The rows of a group lie close to one hidden flat surface of 9 dimensions, which passes through zero. Surfaces can cross.
(in the rows, 128 means zero)
Some rows, each with its group after it:
[172 125  81 141 130 129 136 168 124 188 149 156 130 152]  J_522
[104 146 102 116  82 134 124 121 150  96 158 132  94 123]  J_390
[ 92 143 123 101 137 161 143  85  62 140 144 107  99 101]  J_200
[136 109 122 102  85 177 130 118 177  93  91 129 126  60]  J_200
[112 130 192 191 155  16 158  91 135 194 108  62 160 106]  J_322
[ 79 111 131  99 119 159 132 126 112  89  89 156  94 174]  J_522
[141 106 141  91 126 144 171 126 111  90 133 128 152 156]  J_522
[184 120  90 103 118 102 185 139 123 163 158 176 193 102]  J_390
[ 62 153  86 108  92  95 114  85 143 125 160 135 109  65]  J_390
[ 73 115 104 136 124 127 103 109 137 161 103 139  86 122]  J_522
[ 98 164 169 181 165  40 109  95 130 211  84 161 123 104]  J_390
[ 89  91 133 110 144 142 141  90  92 144 106 132 115 143]  J_522
[122  90 139 103 136 135 186 138 103 129  85 118 142 158]  J_322
[ 80 107 124 146 132 149  78  91  79 120 134 113 124 111]  J_522
[120 101 139 112 194  87 122  87 133 149 179  93 159 137]  J_390
[128 176 117 104 136 109 149 148 145 127 154 104 101 134]  J_522
[156 101  98 108 114 252 111 139  60 126  94 158 129  84]  J_200
[191 166 190 132 162 103 173 120 118 139 146 109 158 124]  J_200
[201 166 228 175 178 106 139 119 101 148 118 141 158 146]  J_322
[151 173 127 111 157  81 131  87 110 150 194 165 174  72]  J_390
[127 188 147 199 136 121  80 126  81 165 140  72 115  71]  J_200
[118  84 145 172 125 110 130  98  91 167 110 117 156 124]  J_522
[ 97 106 146 134 174 154  97 129  98 152  69 165  94 186]  J_390
[110  74 109  84 117 153 185 126 143 138  94 102 108 145]  J_322
[125 101 167  91 112 108 173 163 202  39  80 106 150 169]  J_200
[ 87 147 132 101 131 185  95 122  96  67 114  91 111  84]  J_322
[186 130 118 148  99 111 182 134 126 169 177 141 128 169]  J_390
[ 55  67  85 142 130  91 119  94 144 184 141  82 102 146]  J_390
[118 142 141 137 111  74 158 134 168 130 122 109 121 135]  J_522
[183  72 150 201  77 150 102 131 155 115 138 150 135 187]  J_322
[119 113 150 137 120 137 153 132 113 131  88 129 106 171]  J_200
[120 136  72  91  97 126 135 117 137 115 184 160 132 105]  J_390
[103 147 147  87 158 130 155 113  77 103 149  91 134 137]  J_200
[119 113 128  99 150  99 162 131 119 118 135  98 166 128]  J_322
[117  72  91 126  91 123 149 149 177 146  90 182 109 186]  J_200
[144 178 176 118 158 129 139 117 138 135 106 140 100 121]  J_322
[127 139 112  91 136 101 145 142 173 117 141 145 124 149]  J_322
[ 82 125 142  84 136 139 160 116  98  87 116  92 116 144]  J_200
[137 121 173 114 164 123 155 111 117 126 108 115 140 140]  J_390
[ 89 133 148 114 113  81 158 126 118  77 106 143 154 145]  J_322
[134 127  76 139 120 145 109 121 136 189 153  88 117  53]  J_522
[ 90 109 142 173 119  82 117 104  69 117 137  78 192  91]  J_322
[ 94 116 118 139 104 118  85 112 152  82 145 130 136 118]  J_522
[168 131 133  92 167 184 133 124  61 116 152 152 155 131]  J_200

New rows. What belongs after each?
[169 164 183 112 199 124 142 128 164 155 116  93 106 126]  J_322
[137 160 235 153 162 115 143  92  81  98 100  70 157  99]  J_522
[120  99 100 101  99 162 133 145 152  99 105 147 120 132]  J_200
[139 140 113  99 140  92 149 127 156 125 179 128 137 141]  J_522
[124  75 138 119 152  98 139  66 140 160 140 140 165 114]  J_522
[147 100 122 140 121 116 161 123 136 181 119 138 127 145]  J_322
[136 159 125 137 118  97 149  99 112 167 161 162 118 125]  J_390
[158 146  82 189 125  65  78 158 171 181 186 143 151 120]  J_390
[147 115 138 102 123 157 151 145 131  93  96 113 156  99]  J_200
[132 150 129 121 146  72 148 114 176 169 149 127 120 119]  J_322
[173 124 194 176 140 100 142 129 149 148 102 131 133 172]  J_322
[169 124 100 144 116 128 119 163 143 132 156 128 153 130]  J_390
[ 88 156  83 127 116 109 117 123 120 170 127 147 101  92]  J_322
[157  95 116 151  99 151 105 129 130 108 135 131 168  97]  J_522
[109 154 119 128 140  78 176 127 129 189 139  86 100 136]  J_522
[140 121 116 161 158  94  98 101 105 171 190  70 180  72]  J_390
[171 170 126 118  96 122 166 131 123 125 152 172 137 111]  J_390
[ 97 116  76  80 135 141 128 136 111 115 153 100 143  98]  J_322
[122 127 127 129 156 111 120 106 139 185 118 149 111 122]  J_522
[118 130 110 180 108 152  55 163 108 110 110 169 117 151]  J_522
[134  94 112 147 116 137 142 118 113 176 117 111 139 102]  J_522
[168 115 131 160 139 143 103 159 113 140 110 137 165 119]  J_200
[129 148 102 113  99 188 150 121  83 155 123 125  89  90]  J_200
[128  87 136 103 147 194 107 126  70  84 114 193 143 184]  J_522
[144  79 152 125 157 211  73 100  67  93 104 187 159 129]  J_522
[126 119 185  84 207 129 118  97 122  83 134  85 169 112]  J_390
[147  95 151 121 140 115 118  82 135  94 162 129 191 105]  J_522
[157 124 122 169 132 157  91 147 105 136 155  97 135 133]  J_390
[108  98 143  93 113 209 115 108 111  65  87 138 112 115]  J_200
[ 83 134 143 136  99 106 129  92 165 125 118 115  80 125]  J_200
[139  77 108 197 104 124  93 177 132 141 111 143 141 196]  J_322
[135 149 159 135 122 150 123 146 137  96  99 139  98 156]  J_390
[168 137 131 116 205 161 123 140 104 197 130  76 126  98]  J_322
[143 121 132 119 105 141 126 158 173  77  99 116 142 111]  J_200
[127 155 124 111 163 112 122 132 156 167 120 179  92 157]  J_522
[134 156 185  93 150  66 219 102 157 136 121  74 130 121]  J_522
[145 121 153  86 164 201 144  93  92 149  96 109 116  70]  J_522
[143  87 145 149 118 142 124 113  88 105 135 120 182 124]  J_522
[142 100 109 143 114 156 111 123 114 140 131 125 147  97]  J_522
[ 48 141 109 109 120 118 120 107 156 140 104 112  60 120]  J_522
[191  82 117 101 160 171 155 117 113 188 123 173 156 120]  J_522
[140 145  80  93  79 136 127 118 162 103 185 211 112 131]  J_322
[167 103 117 144 126 122 118 126 128 128 167 132 181 114]  J_522
[112 142 113 114 122  97 181 125 123 163 131  90 124 102]  J_200
[120 136 116 158 132  91  98 127 149 152 148 121 125 121]  J_390
[137  83 112  93 114 161 159 145 136  94 122  88 150 129]  J_390
[ 98 123  98 158 125 120  84 129 117 153 137 144 112 138]  J_522
[110 168 151 157 105 115 127 114 124 142 105 148  86 127]  J_390
[189 109 107 126 148 156  90 106 158 162 161 149 163  57]  J_522
[170 137  66  93  79 168 172 191 150 129 113 127 133  81]  J_200
[108 121 139 101 156 157 112  83  89 103 155  99 139  99]  J_522
[144 208 178 179 148 109  62 136 136 110 124 145 114 107]  J_390
[124 121 163 141 147 104 129 144 151 109 101  94 134 159]  J_322
[109  98 102 104 149 155 138 124  78 153 130 161 115 180]  J_522
[101 127  68  69  84 130 202 180 158 114 124 133  78 195]  J_522
[176  93 143 154 131 164  98 118 123 104 171  82 164 122]  J_322
[ 53 147 123 155 150  89  99 106  79 151 139  61 124  99]  J_200
[138  65 102  59 167 140 193 155 127 137 120  85 163 161]  J_322
[156 129 129 156 107 168 137 151  75 129 127  78 147  95]  J_522
[134  91  86 101 149 125 177 136 130 207 119 114 125 132]  J_322
